The rows are grouped in 4 ways, from coarse to fine. Each group lies inside one group of the grouping before and may be the whole of it. The rows also spread widely along 16 directions, which tell nothing about the answers.
Some rows, each with its group in each grouping after it:
[-14  12  -1  33  -9  32 -34  10 -14   7 -13 -20  29 -18  -5   6   1  -1
 -11   1   3  20   7   7 -13  19 -15 -11 -19  17  11] | j_65 j_500 mir j_33
[-47  17  11 -20   0 -22 -25  17  10 -19   2  -1   6  -4 -10 -15 -12  -7
 -11  -3  11   6  -7  25 -28   5  28 -12 -19 -22  -8] | j_575 j_656 Zun j_238
[ 24   1   0   4  20  -5  36   3  13  24  14  23 -14  -1  -2 -20  -7 -18
  -4   7 -26 -24  -4 -17  -8  12  10 -17 -17 -13   8] | j_65 j_500 mir j_295
[ -3   0 -18   5   6  21 -14  -1 -14 -38 -16 -17  -6 -19 -25 -21 -21   1
 -27  26 -10 -13   9  16  11 -13 -26 -10 -21  29   4] | j_9 j_629 las j_361
[  1  16  -6  -4   7  -8 -32   7  28 -19  -4  41  17 -11 -22 -15 -47 -14
  27  20  11   9 -34   8 -34 -20  13 -18  -8  -3  -8] | j_9 j_513 ful j_499
[-19   1   0 -12   0   7 -12   6   3 -11  11   3  12  -9   5   4  13   3
 -11 -15  -5  10   3   4   0   2   9  -8  -2  10   3] | j_575 j_656 gagor j_421
[  7  -7   2   0  -8  -6  -4  -7 -14   1   3   3 -10   1  -5  12 -18 -13
  10  11   6  14  -4  20  -5   7  -1  -8  -1   0   0] | j_65 j_500 gupu j_351
[  7 -20 -14   0 -10  -6  11  -1   7  -6  -7   2  -4   4   7   1  17  -3
   0   3   4   0   6  -4  23  -6 -12   4   4  11 -12] | j_575 j_10 Rem j_156
[ -1  -7   0  15   4   3   7  -9  -5  26 -16 -17 -11  25  21  10  16  11
   2 -16  -4  -8   8 -20  11  -2   4   5   5   9  -5] | j_65 j_772 Rafun j_868
[-13   2   1 -28  -5 -16   6  -7  18  -1  13  10  -6  21  10   0  -1  16
   6 -12   3   1 -14 -11  19  -9  11   7  23 -14   1] | j_65 j_608 Kizi j_279
[ -8 -13   7  11  15   2  10  -1 -41  -3   2 -28  -7 -19  -8  14   3 -25
 -15 -15 -24  -4   6   3   2  25  -6 -23 -16   4   8] | j_575 j_656 bofo j_835
[ -8  -5  16 -10  -2  -9 -23  10  33 -19  -2  11  13 -13   2  10  15  -5
  -7   5   9  -7 -13 -14   5   5   6  -4  14   5  12] | j_575 j_10 Rem j_954
[  3   2   1 -10  -1   2   4   5  10  15   9   6  -6   4   4   9  -7  -4
  -7  21   6   9   4  19   7   9  -8   5  -4  10   3] | j_65 j_500 kebe j_6
[ -5 -20 -22   0  22   8  18   1 -35  13  15  -8 -11 -16   3  -2   1   0
   0  -2 -18   5  10  15 -13  -2  16 -23 -11   8  17] | j_65 j_772 sepi j_309
[ 17  -2   0  11  11   0   5  -7 -21   8  -6   2 -18  -2  -4  -5  -5  -9
   2   1  -9 -12   8   4 -31   6  13 -16 -14  -4   5] | j_65 j_772 Rafun j_367
[-33 -26  15 -13  12 -13   4  10 -28 -15   9 -23 -13 -31  -3   7   7  -3
   3  -5  -7   1   2  -3  10 -20  11 -12  -1  -9  15] | j_65 j_608 betus j_248
[ -3   5 -13  -6  10 -12 -15   4  29 -18 -11  24   2   1  -5  -9  10 -13
  -4 -16  -7 -12 -15 -10 -23  -1  25 -19   1   4  -4] | j_9 j_629 las j_45
[ -2 -19   1   1  10 -10   6  17  15  -1 -14   7   2 -16   2  -3  18  -4
   5   8   4 -10  -4 -18   6  -8   3  -5  -1  -3  12] | j_575 j_656 gagor j_923
[-12  -6  -2  17   7 -11  -4   1  -6   6 -17   0  -4   7   0  -8 -13  -9
  13  -7   0   1  -8   0 -15   1  17 -20 -13 -11  -7] | j_575 j_656 Zun j_760
[  3   5  22  14 -36  11 -17  -2  -2  -6   4   1  15 -11  -3 -12 -13   5
   0  21  10  13  -7  -6  18  19 -20 -10  -4 -18  15] | j_9 j_629 las j_45
[  9  27  18 -13  15  -7  13   5 -32  34  -1 -21   2   1   1  25  19 -12
  -8  -9  -2  -9   9   4 -25   9 -14  26 -10   2 -16] | j_9 j_629 las j_361
[ -2  19   8  28  -9  28 -16  -6  29  11 -13 -14   3  24  19  -8  26  10
 -44   0 -10 -22  18  -9  12  23  -4  -4 -14  30  -5] | j_9 j_629 las j_45
[ 17 -15   2  14  13   7  -1  11  18  22  -3  18   4 -11   8  27   0 -21
   9   7  -8   5 -12 -11   6  11  -4 -18  -1  25  16] | j_9 j_629 las j_361
[  1 -25 -11  15  24  10   3   3  17   9  -2  -3   7 -11   8  14  17  -5
  -4   0 -18 -10 -12 -28  19   5   4 -18  14  25  29] | j_65 j_500 gupu j_351
[-28   9  44   2  -1 -20 -29 -18  -7 -12   6 -13  -2  17   7 -11 -12   9
   3  -9   1 -22 -21 -11 -19   4  41 -16   8 -31   0] | j_575 j_656 bofo j_835
[  3   7 -21 -11 -12  -4  -9 -17   1  -9  12  14   4  20  -3 -10 -17   6
   8   3   5  11 -11  19 -10  -4  10  -1  11   2 -13] | j_65 j_500 mir j_33
[ 10 -11 -21  22   2  21  -1  -5   9  14   8  11  25  -3   8  -7   2  12
   9   2 -10   6 -12 -24   7   4   4 -20  10  12  21] | j_65 j_772 Rafun j_868
[-12   9  -2 -11 -14  12 -19  -4   3  -9 -20  17 -16  13  14 -18  -7  37
  21 -19   9  16   4 -11   2 -40   7   7   1  -3  -3] | j_9 j_629 las j_45
[ 20   9 -18  12  -5  -8  -5 -10  13 -18  -4  12   3   7 -21 -18  -9 -26
 -14  19  -3 -15  -4  17 -22  14   1 -14 -12   6 -20] | j_65 j_500 gupu j_351
[-10 -30 -13   2  17  -7  20  -4   4   2   8   1 -24   6   8  -9 -11   1
   4   4 -16  -9  -4  -2  20 -15  20 -23   0   3  10] | j_65 j_608 Kizi j_279
[ -4   8 -15   4  26  -4   7  -8 -22  29  -8 -16  11  19   4   8 -14   9
  20 -11  -6  -1 -21 -12  -8 -15   2   8   8   6 -10] | j_9 j_629 las j_361
[ -9  18   9  -8  -9  -1   1  -3  12   4   2   6  -3  20  14 -18   5  16
  -5 -16  -1  -5   5 -10   2  -6   6   9  -7 -12 -16] | j_575 j_10 Rem j_156
[-19  18  -3  -3 -15  21 -16  -7 -22 -19 -14 -18 -19   9  -2   9   1   1
 -19 -37  -9  18  25  16   7  -1 -16   5 -19  18 -21] | j_65 j_500 gupu j_351
[ 35  -4  11  15  30   0  19  -2 -16  14   0  24   5 -21  -9  14 -12 -34
  35 -16 -28 -10 -16 -34 -12 -22  -3 -13 -12   6 -16] | j_575 j_656 Zun j_760
[ -7   4 -18 -43  11  -8  27  17  11  13  10  32 -16   4   9 -10 -10  13
  14  -1   3  21   4  16   4 -24   3  12  -8  -5  -2] | j_575 j_656 bofo j_835
[ -1  -5  32   0   5   5  15  12  -2  27  33   1  17 -28   5   7  -5  -7
  11  16 -11   6 -12 -21  21   3  -9  -4  -4 -12  21] | j_65 j_500 mir j_33
[ 11  16  12 -26 -14 -26  18 -22   2   3  20   2 -13  36   1   2 -11  -9
  -8   2  -2 -11 -13   8  14  21  -4  11  13 -16 -23] | j_9 j_629 las j_45
[ -6 -14 -26  10  -1 -23  23  13  28  19 -10  13  10   8   0 -46 -11   9
  15  28   9  -6 -25 -20   9   5   9 -16  -1 -35  17] | j_9 j_629 las j_45
[ -4 -16  10 -12  21 -13  23   0 -28  -2  20  -9 -26 -17  -9   9 -12 -29
  -4  -2 -25  -7   2  12   2   4   7 -18 -13  -3   4] | j_65 j_500 mir j_33

New rows, each followed by its group in each grouping:
[ 10  -7   6  -2 -17 -17  14 -10  19  29  20   9  -5  30  21   0   5   5
   1  25  14  -3  -3  13   5  18  15  -1  12 -12   0] | j_65 j_608 Kizi j_279
[-13  17  -4 -16  -8 -12  -3   7   4  -2 -18 -25   3  14  -5  18  19  -2
 -21   1  18  -2   9  12  12   2 -25  32   2   9 -23] | j_65 j_608 Kizi j_279
[-11  -1  -1   7 -12 -16  18  13   6  29  -1 -12   0  11  15   7  38 -18
 -13  -6   7   6  16  11  -3  27   5   3 -13  -8 -16] | j_65 j_500 gupu j_351
[-38   5  -6 -34   1  -7 -10  -5  -3 -34  15 -13 -17   6 -15  -6 -34   8
 -25  -5  -8   5 -11  22  19  12   5 -14   4  -9  19] | j_65 j_608 Kizi j_279
[  3 -15  -2 -10  -1  -3   4   7  10  -4  -4  21 -12  -9   4 -12   0  10
   0   2   1   1  -4 -10   1  16  12 -21   5 -19  40] | j_575 j_656 gagor j_923
[ -2  32 -20   1   4   7  -6  -2   9  13  -2   4  30  20  -1 -11 -10   9
  -1 -11   0   5 -12  -5 -12   2  -8  13  -4   4 -21] | j_575 j_10 Rem j_156
[ -4  -7  25  15   0   6  -9   6 -10  -4  -3  -8   2 -20   4  -5  16  -4
  -8   9  -2 -12  14  -4  -8  -6   6 -10 -19   2   2] | j_575 j_656 gagor j_421
[-17   1  -6 -21  -4 -11  19  -5 -28   7  25 -17 -16  11   4  -4  -1   0
 -10   6   0   6  17  39  -3  -2   7   5 -14  -5 -21] | j_65 j_772 sepi j_309
[-14 -20 -34  26   4   5  -4  16 -11   4 -35  -8  -2 -13  -7 -24  -9  10
  12  15  12  10   4   2  -8 -13  -1 -17 -19  -3  14] | j_65 j_772 sepi j_309
[ 11   5  10   8 -26  -1  -1   2   1   7 -10   7  -6   4  -2   2 -10  -4
   5   8  12  13   2  -1  10  16 -18  -2  -6 -16   3] | j_65 j_608 Kizi j_279
[ -7   5   6  13   1   7   7   1   9  20   5  -3   0  11  11   9   5 -12
  -6 -19 -17   3   1 -11  14  12   0  -6 -11   9 -11] | j_65 j_500 mir j_33
[ -5   1  -4 -11  -8  17 -12  20  -1 -16  -8  19 -10 -34  -2  -3  26   2
 -12 -24  -4  15  23  -2 -16   4   2 -16 -16   0  23] | j_65 j_772 sepi j_309
[  6  -1  -5  25 -20  16 -30  -2   3 -13 -17  -8  21  -9  -4   7  22  -1
 -11   3   9   2   3  -9  -1  15 -13  -7   3  17   3] | j_65 j_772 sepi j_309
[-23 -11  -5  19  18  -9   4   0 -17  -2 -16 -28   2   4   2   4   9 -17
   6 -17 -11  -9   3  -6   6 -32   5  -1 -17  18 -44] | j_575 j_656 Zun j_238
[ -8  -3   2  -8 -25   2  -8  -4  16  14  10  -5   4  22  24   9  24  19
  -8  14  21  13  10  16  16   6   1  16  15  12  -2] | j_65 j_500 mir j_33
[ 30 -17 -41  26  -5  20  21  -1  15  10  15  35  16 -12  -4 -20 -11 -13
   6   5 -22  14 -10 -15  11  20  -6 -39  -8   7  16] | j_65 j_772 sepi j_309
[-27  -9  -5 -15  -2 -23  -2  -2   9 -12   6  -9  -1  10  -2 -12  -9  10
  -2  10   8  -6 -18  -1  12   2  15  -6  15 -19   7] | j_65 j_772 sepi j_309
[ 11   4  17  28 -12  14  -5  -7 -26  26  11   3  10  -3  12  -7  -3   0
  12  -4  -4  10   6   2 -27  15   9 -18 -18 -14   0] | j_575 j_10 Rem j_156
[-10  30  11  22  -6  25 -15   7 -40  16 -17 -27   7  -9  -3   2   3   1
  -5 -16   0  12  25   6 -23  -5 -20  10 -37   4 -23] | j_65 j_772 sepi j_309
[-25  -3   1  12  -1  19  -1   7 -17   2 -16 -13 -13  -6  10 -19   1  18
  -5 -17  -9   7  20  -5   8 -10   0 -12 -25  -4   9] | j_575 j_656 Zun j_760
[ 34 -22   0 -20   9 -12  22 -16  19 -17  17  23  -7   3  12   8  37  -9
   3   4 -13 -29   1 -17  19 -32   5   9  23  28 -24] | j_575 j_656 bofo j_835
[  2  16  15 -12  -3   8   4   0  -4   4  -1   4  -1  -1  11  -7  27  15
  -8 -24  -7  -9  13 -22  -3  -4  -1   9  -3 -10   0] | j_575 j_656 Zun j_760
[  3  -8   4   5   9  -3   1   6   2  22   1 -13  18  -6   5  16  17  -2
   3  18   7  -4  -8  -9   4   2  -7  10  12  10   9] | j_65 j_500 mir j_33
[  4  -2  -4   3 -18  -1 -19   7  -1  -7 -19  21 -19  -4  -1  -9 -12  -5
  10  13  17  19  11  31 -24  -6   8 -14 -21   0  -5] | j_9 j_629 las j_45
[ 10   4   9 -25 -25 -11  -5 -16  -7 -17   9  16 -25  13  -3  -5 -14   5
   3   6  10   7   3  20  -3   4   4   2   8 -16  -1] | j_65 j_500 mir j_33
[-18  13  16  -4   0  -9  -3  13  -4  11   2  11 -13  -4   0   1 -17 -13
  11 -17  -2  16   2   7 -21  -2  15 -12 -25 -20  -9] | j_65 j_608 betus j_248
[  3   0  10 -27  25  -5  19   8 -25  -8  40 -11  22 -41 -15  21  27 -31
 -21   1 -24 -13   1   8  -7  11  -7  -2  -2  12   1] | j_575 j_656 Zun j_760
[ -8  16  -5 -17  -2  -9   7  -9 -13 -17  24  -8  22  -3 -23 -29 -31  11
   4  26   0  -7 -21   3   9 -25 -13  12   3 -18 -13] | j_65 j_608 Kizi j_279
[-13   5   6  27 -11  14 -40  10   4   5 -30   0  21  -9   4 -12   0  20
   6   9  23  10  -4  -7 -25   8   8 -14  -6 -10  25] | j_575 j_656 Zun j_760
[-19 -21   5  -5   7 -12   2  21   5   6  -8   5  -7 -20   6  -1   2   6
  20   9  11   9  -2 -10   4 -26  10  -5  -2 -11  17] | j_65 j_608 betus j_248
[-20   3  -9  -8 -14 -22   3  -2   8 -27  24   3  33  -5 -21 -10 -15 -18
  12  -7  -4  12 -32 -15  25  -8  -8  -5   8 -16 -30] | j_65 j_608 betus j_248
[ 27   5  -8  -3   2  16   8  -6 -13   0   3  12  -6  -9   4   4  32  -2
  -5 -16 -13  -8  24  -2 -18 -18  -2   4  -7  20 -12] | j_65 j_608 Kizi j_279
[  0 -17  -7 -13  -4  -1   4   5 -16  -2  -8 -19   5 -20  -2  12  23   9
  -9  12  11   3   0  -8  16  18 -23   4  20  -3  35] | j_9 j_513 ful j_499
[ 14  26 -10  -6 -29   0   8 -17  17  12   2  11   9  39   9 -21  -2  27
   4   1  13   2  -4 -15  17  -1 -15  25  12 -14 -23] | j_65 j_772 sepi j_309
[ 25 -12   1 -12   7   2  25  -5 -27 -11 -13   3 -25 -12  -8   8  -7  -8
  14  -4 -11  -3  11 -12  26 -29 -32  12  -6   9 -12] | j_575 j_656 Zun j_760
[-10  -5  -2  -9  -1  -6  24  -3   4   5  28 -18   2   7   4  14  18 -16
 -29  -7 -19  -7   2   2  33  27  -7  -5   4   7  -4] | j_65 j_608 Kizi j_279
[ 32 -11 -13  11  -4   5  22  -7   2   3  -4  17 -17   2  -2  -1  -2 -16
   1  -1 -15  -4   6 -13  17   6 -16 -11  -8   9  -6] | j_65 j_772 sepi j_309
[  1 -27 -15  -7   4 -31  18  -6  -1 -10  15   6   5  -4  -9 -10  -3 -19
   8  10  -4  -7 -23  -1   3  14  17 -25  13 -20   5] | j_575 j_656 Zun j_238
[ 38 -10  15  12 -26  10 -18 -10   9  -9  -9  22 -15  -9   5 -11  19  12
  -9  27  13 -16  14  -2 -19  16   8 -17   8  -8  35] | j_65 j_608 Kizi j_279
[  6  -2   1  -5   5 -11  13   1   9   5  20   4   8  -6  -8   5   3 -25
 -13   8 -11  -5 -11   0   4  28  -2 -11   2  -3   5] | j_65 j_500 kebe j_6
[-16  -2   9   1   1 -26  10 -11  24  12  10  -8   1  37  15   7   7 -14
 -11 -13  -8 -16 -18 -10  18  28  21 -10  11  -9 -17] | j_575 j_656 Zun j_760
[ 11  -1   1 -13 -32 -19   4  -9   1  -4  -5   1   1  15   5   6  25   2
   9   4  24   8   3  -1  12  -3 -14  25  19 -10 -21] | j_65 j_500 gupu j_351
[-16  16   2 -17   2  -4   3   8 -23  12   3  -3 -14  -2  -2   5  -9   2
  -3 -18   0  16   9  15 -20  11   6  -2 -14 -17   7] | j_65 j_608 betus j_248
[ -4  -7 -15   7 -18  16 -12  -3  -1  -1 -10   0   6   8   5  -8 -16  25
  -1  16  14  20   0   7  19  11 -13  -6   4   3  22] | j_575 j_656 gagor j_421
[ -6   7  -4 -12  -7  -5  21   7  -7  23  -8  -6 -30  18   8   1  -1  -1
 -10  -5   3  11  21  18   7  14 -10  11 -18  -8  -5] | j_65 j_500 mir j_33
[ -9   6  35  10   9   3 -22   6 -15   4 -31 -14  -8  -4  -2  24 -22  -1
  14  -6   7   1  -9 -17   3  -7 -12   5  -6  -1   6] | j_575 j_656 gagor j_923
[-40  -4   1  20 -10  -9 -36   0  19  -5 -24  -9  -7  19   9 -22  -2  16
  -9 -13  10  -3 -12  -7 -18  27  42 -32   3 -26  28] | j_65 j_500 mir j_33
[-11 -23 -11  27 -12  20  -1   4  -8  12  -8 -10   0  -6  11  -2  -4  11
   8   4   0  22   6  -7  28   0 -10 -17  -8   7  16] | j_65 j_772 sepi j_309
[-14 -10  -4   2  -3   2  -6   6 -16  -6 -13 -10  -1  -7   0   6   2   0
   2  -5   5  14   5   7   6  -2  -7  -5  -7   5   1] | j_575 j_656 bofo j_835
[  4 -10  18   1 -12  10  -8   8  19  -8  16  18   3 -24  12  -8  28   4
  -3  15   1  -6  14  -7   1 -20   9  -6  -7   9   3] | j_65 j_772 sepi j_309
[ -2 -14 -19   6 -30  21  -4   0   4  -7  -9  -8   1  -3   7 -16  16  26
 -16  17  12  14  15   0  32  12 -23   0   6   5  27] | j_65 j_500 mir j_33
[  2  11  -1  -8  11  -2   7  10   3  23  -1   7  15   0   7  10  13  -1
   8  -6   2   4  -2  -6 -11  -3  -1  11  -2   2  -6] | j_575 j_656 Zun j_760
[  1  18   7 -19   1   2  -3  -5  -7  20  19 -14  21   8   2   8   1  20
  -8  21  11   0 -10   5  -2  13 -10  23  20  -3  16] | j_65 j_500 mir j_33
[ 13   1   7  12  -2  17  20   0  -8  12  16  14   1 -17  -3 -25 -24   8
  10   7 -19   2  -5 -28  16  -2 -11 -18 -14 -21  22] | j_65 j_608 betus j_248
[  4 -11  -6  28  13   8  -1  -1 -38  11 -14 -18  14 -18   0   8  17 -10
  11 -19 -10  -1   3 -15 -20   0   0 -11  -7   6  -1] | j_575 j_10 Rem j_954
[-50  21  30  -2  20 -16 -43   5  -1   9   3 -31  14  14  -1  36 -25 -17
   1  -1  10   6 -23  27 -23  -2  23   5  -3  14 -23] | j_65 j_500 mir j_33
[  9   0 -15 -10  19  -5  29   1 -18  10  19  -6   8 -11  -9  -1   6 -12
  -1   6 -15  -9   0   3  -3 -11  -7   5  -5   4 -10] | j_65 j_608 Kizi j_279
[ 12  27  13 -12   4   0   9   8   9  17   0  32 -20   7   1 -15 -18  -3
  12  -3  -3   1   8   3 -26 -20   7   8 -27 -12 -17] | j_65 j_500 mir j_295
[ -5 -11 -16   8 -10  19  -9  12   1  -5 -28 -13  -5 -11  -2  -1   0  18
  -9  23  15  11  13   1  26  -4 -31   5  -5  16  20] | j_65 j_772 sepi j_309
[  6  -9  24   2 -16 -13  -4 -15 -26  -5  -1  -8  -7   6   7  13  12  -6
  10 -11   5  -1   2  -4  -2   3   5  -1   8 -12 -13] | j_575 j_656 gagor j_421
[ 10   7 -13  -9 -11  13  35  10 -13  26  -6 -18   8   0  15 -19  46  29
 -14  18  12  -5  38  -1  18 -18 -35  42 -12   3 -13] | j_575 j_656 Zun j_760
[ -6  -8  -3   7  12   3  17  22   4  26 -32   5 -25  -2  22   5  34   2
  14 -30  -2   4  27 -22  -1 -35   3  10 -23   9 -17] | j_65 j_772 sepi j_309
[  4  -5 -13  19   4   6   1   9  21  18   4   9  33  -3   6  -9  10  -1
   1  19   1   0 -11  -8   1   9   0 -10  -2  10   4] | j_575 j_656 bofo j_835
[ 30  19  -8   7 -13  20  26  11 -31  17 -17   3  -8 -14  -5 -33  14   7
  -9  16   4   0  42  12 -20  -7 -33  17 -43  -9 -13] | j_575 j_656 bofo j_835
[  8   0   0   2 -12 -25  35  -6   0  21   3  -5 -21  31   6   0   1 -22
   2   6   2  -6  11  14  14  -2  -7  11 -15  -8 -47] | j_65 j_608 Kizi j_279
[ 20   7 -16 -13   5   5   7   3   0   4  11  25   4 -10  -6   9   3 -12
   3  -6  -8   9   1   8 -17  -1  -2  -5  -2  10  -1] | j_65 j_608 Kizi j_279
[ 20   1 -27 -14   9 -11  -9  -3 -10 -18 -27   1   4  -5 -22  11   4  -2
   6   6  14  -7 -11  -3 -18  -8 -15  14  20   9   0] | j_65 j_772 sepi j_309
[-13 -14 -14  55   0   5   2  -3 -27  35 -12 -26  12  10   6  -8 -16 -11
  22   7   0  16  -3   8  -8  -1   6 -20 -25   0 -19] | j_65 j_500 gupu j_351
[ 11  23   8 -32   8  11  -9   4   0  -2   9  28 -13 -14  -1  10   8   3
  -7 -22  -9   6   8   4 -32   5   9   0  -2   1  21] | j_65 j_500 gupu j_351
[-15  15  20   0  24   7  -6   7 -15  29   1 -14   3  -4   8   2  -7  12
   1   2  -6  -7  -5  -5 -19  -5  11   0 -10  -2  16] | j_9 j_629 las j_45
[ -5  -3   6  13 -11  -1   3 -15 -13  12   3 -12  -2  21   5  -9 -27   9
   1   9   0   4 -11   1  16  25  -2 -14   1 -17  10] | j_575 j_656 bofo j_835
[  3  13  -2   5 -10   0  -6 -12  -7   2   8 -14   9  12  -6  -3  -6   0
 -18  18   5  -7   1  16  -8  20  -4   0  -1   1  -5] | j_65 j_608 betus j_248
[-20  38  47 -17  -2  -3 -49  13  25  -9   5  13  10  -9  -5  15 -15  -2
  -7   7  16   1 -10  10 -34   1  16   3  -8  -6   4] | j_65 j_608 betus j_248
[ 18  10  -2 -24  -6  -8   5 -25   9 -19  54  21  14  10  -7   9   0 -25
 -14  -8 -22  -6 -17  12  -2  21  13 -11  18  11 -19] | j_65 j_500 mir j_295
[ 39   0 -25  -2  16  -8  37   8 -11  21 -22   5 -13  -5 -14  -2   6 -16
   3  23   2 -12  11   4 -11  -5 -28  18 -12   5  -6] | j_65 j_500 gupu j_351
[ 14  11   2  -4 -14   7   0  -9   6  -3   9   4   6   3   2  -4  23   1
 -17  -2  -3  -6   9  -5   1  12  -8   7   5   5  -5] | j_65 j_500 kebe j_6
[ -8 -14 -31  17 -22  -2  10 -17   8  16   8  -4   9  40  10 -14 -30  12
  15  18  10  22 -14  12  35   0  -4  -5   6   4 -21] | j_65 j_772 Rafun j_868
[  8   0 -18   0 -16   0  -2 -12  24 -14   9   8  -2  20   4 -10  13  -2
 -21  15   2 -10  10  22   4  -1   5  -3   0  20 -22] | j_65 j_608 Kizi j_279
[-10  18  28  -9   5   0  -7   4 -10  -5   6 -11  10 -17 -11   2 -10  -5
  -5  -1  -9  -7 -14 -17   6   2 -13   2  -5 -10   6] | j_9 j_629 las j_45
[  0  -7 -16   5   5   7   5  11   0  14 -12   7   6  -9   5  -8   6  12
  20   0   4  11   0 -15   1 -26  -5   6  -2   3   5] | j_65 j_500 mir j_33
[-28 -10  17 -14  -6  -5 -14  -5 -15 -26   1 -22 -12  -6   0  -4   1  13
 -17  -3   2  -6   2   3  11   8   9 -11   5 -12  21] | j_575 j_656 Zun j_238
[-18   1   0   3   0  -5  -8   7 -10   7  -8  -9   8  -4   2 -23   3  18
  -1  12  13  -3  -1   4 -21   6  16  -9  -6 -24  19] | j_575 j_656 Zun j_760
[ 13 -16 -14 -14  -1 -12  35   1  -3   4  -9   9 -21  -1   5 -29  21  15
  11   4   0 -12  11 -22  13 -27  -4  13   5 -20   1] | j_65 j_500 kebe j_6
[  1 -13  -3  19   2   6   4   6  20  10  -4   2   5  -1   9   0  11  -8
   0   6  -7  -3   0 -15  19  -5  -4  -6  -5  17  -3] | j_65 j_500 mir j_33
[-15 -10  17  -8 -10 -11  10  20  21  16  10  19  -2  -5  18   3   8  -7
   9  -3   4  18  -1  -3  14   9   9 -10  -9 -16   5] | j_575 j_656 bofo j_835
[ -7  -2  -5   8 -20   8 -11  10   5  -1   1  -3  26 -17  -3  -3   5  -1
  -3  19  13  19  -3   4  10  14 -20  -6  -3   0   9] | j_9 j_513 ful j_499
[  2  -6  -2   7   3  11 -10   6  -5  -6 -11   9   0 -22  -4 -15  -8  15
  14  10   2   2  -1 -15  -6 -25   0  -9  -5  -3  19] | j_65 j_608 betus j_248
[ 24  26   7   2  15   7  11  -1   0  26  17  23   4   2  -2  -3 -17 -11
  10   5 -13  -6  -3   0 -28 -10   2   2 -21   3 -21] | j_65 j_772 sepi j_309
[ 26 -13 -19  27  -6  11  23   0   1  27  -6   7 -11   8   7  -6   2 -11
   0  20  -4   1  19  11   6   2 -12  -9 -21  15 -10] | j_65 j_608 Kizi j_279
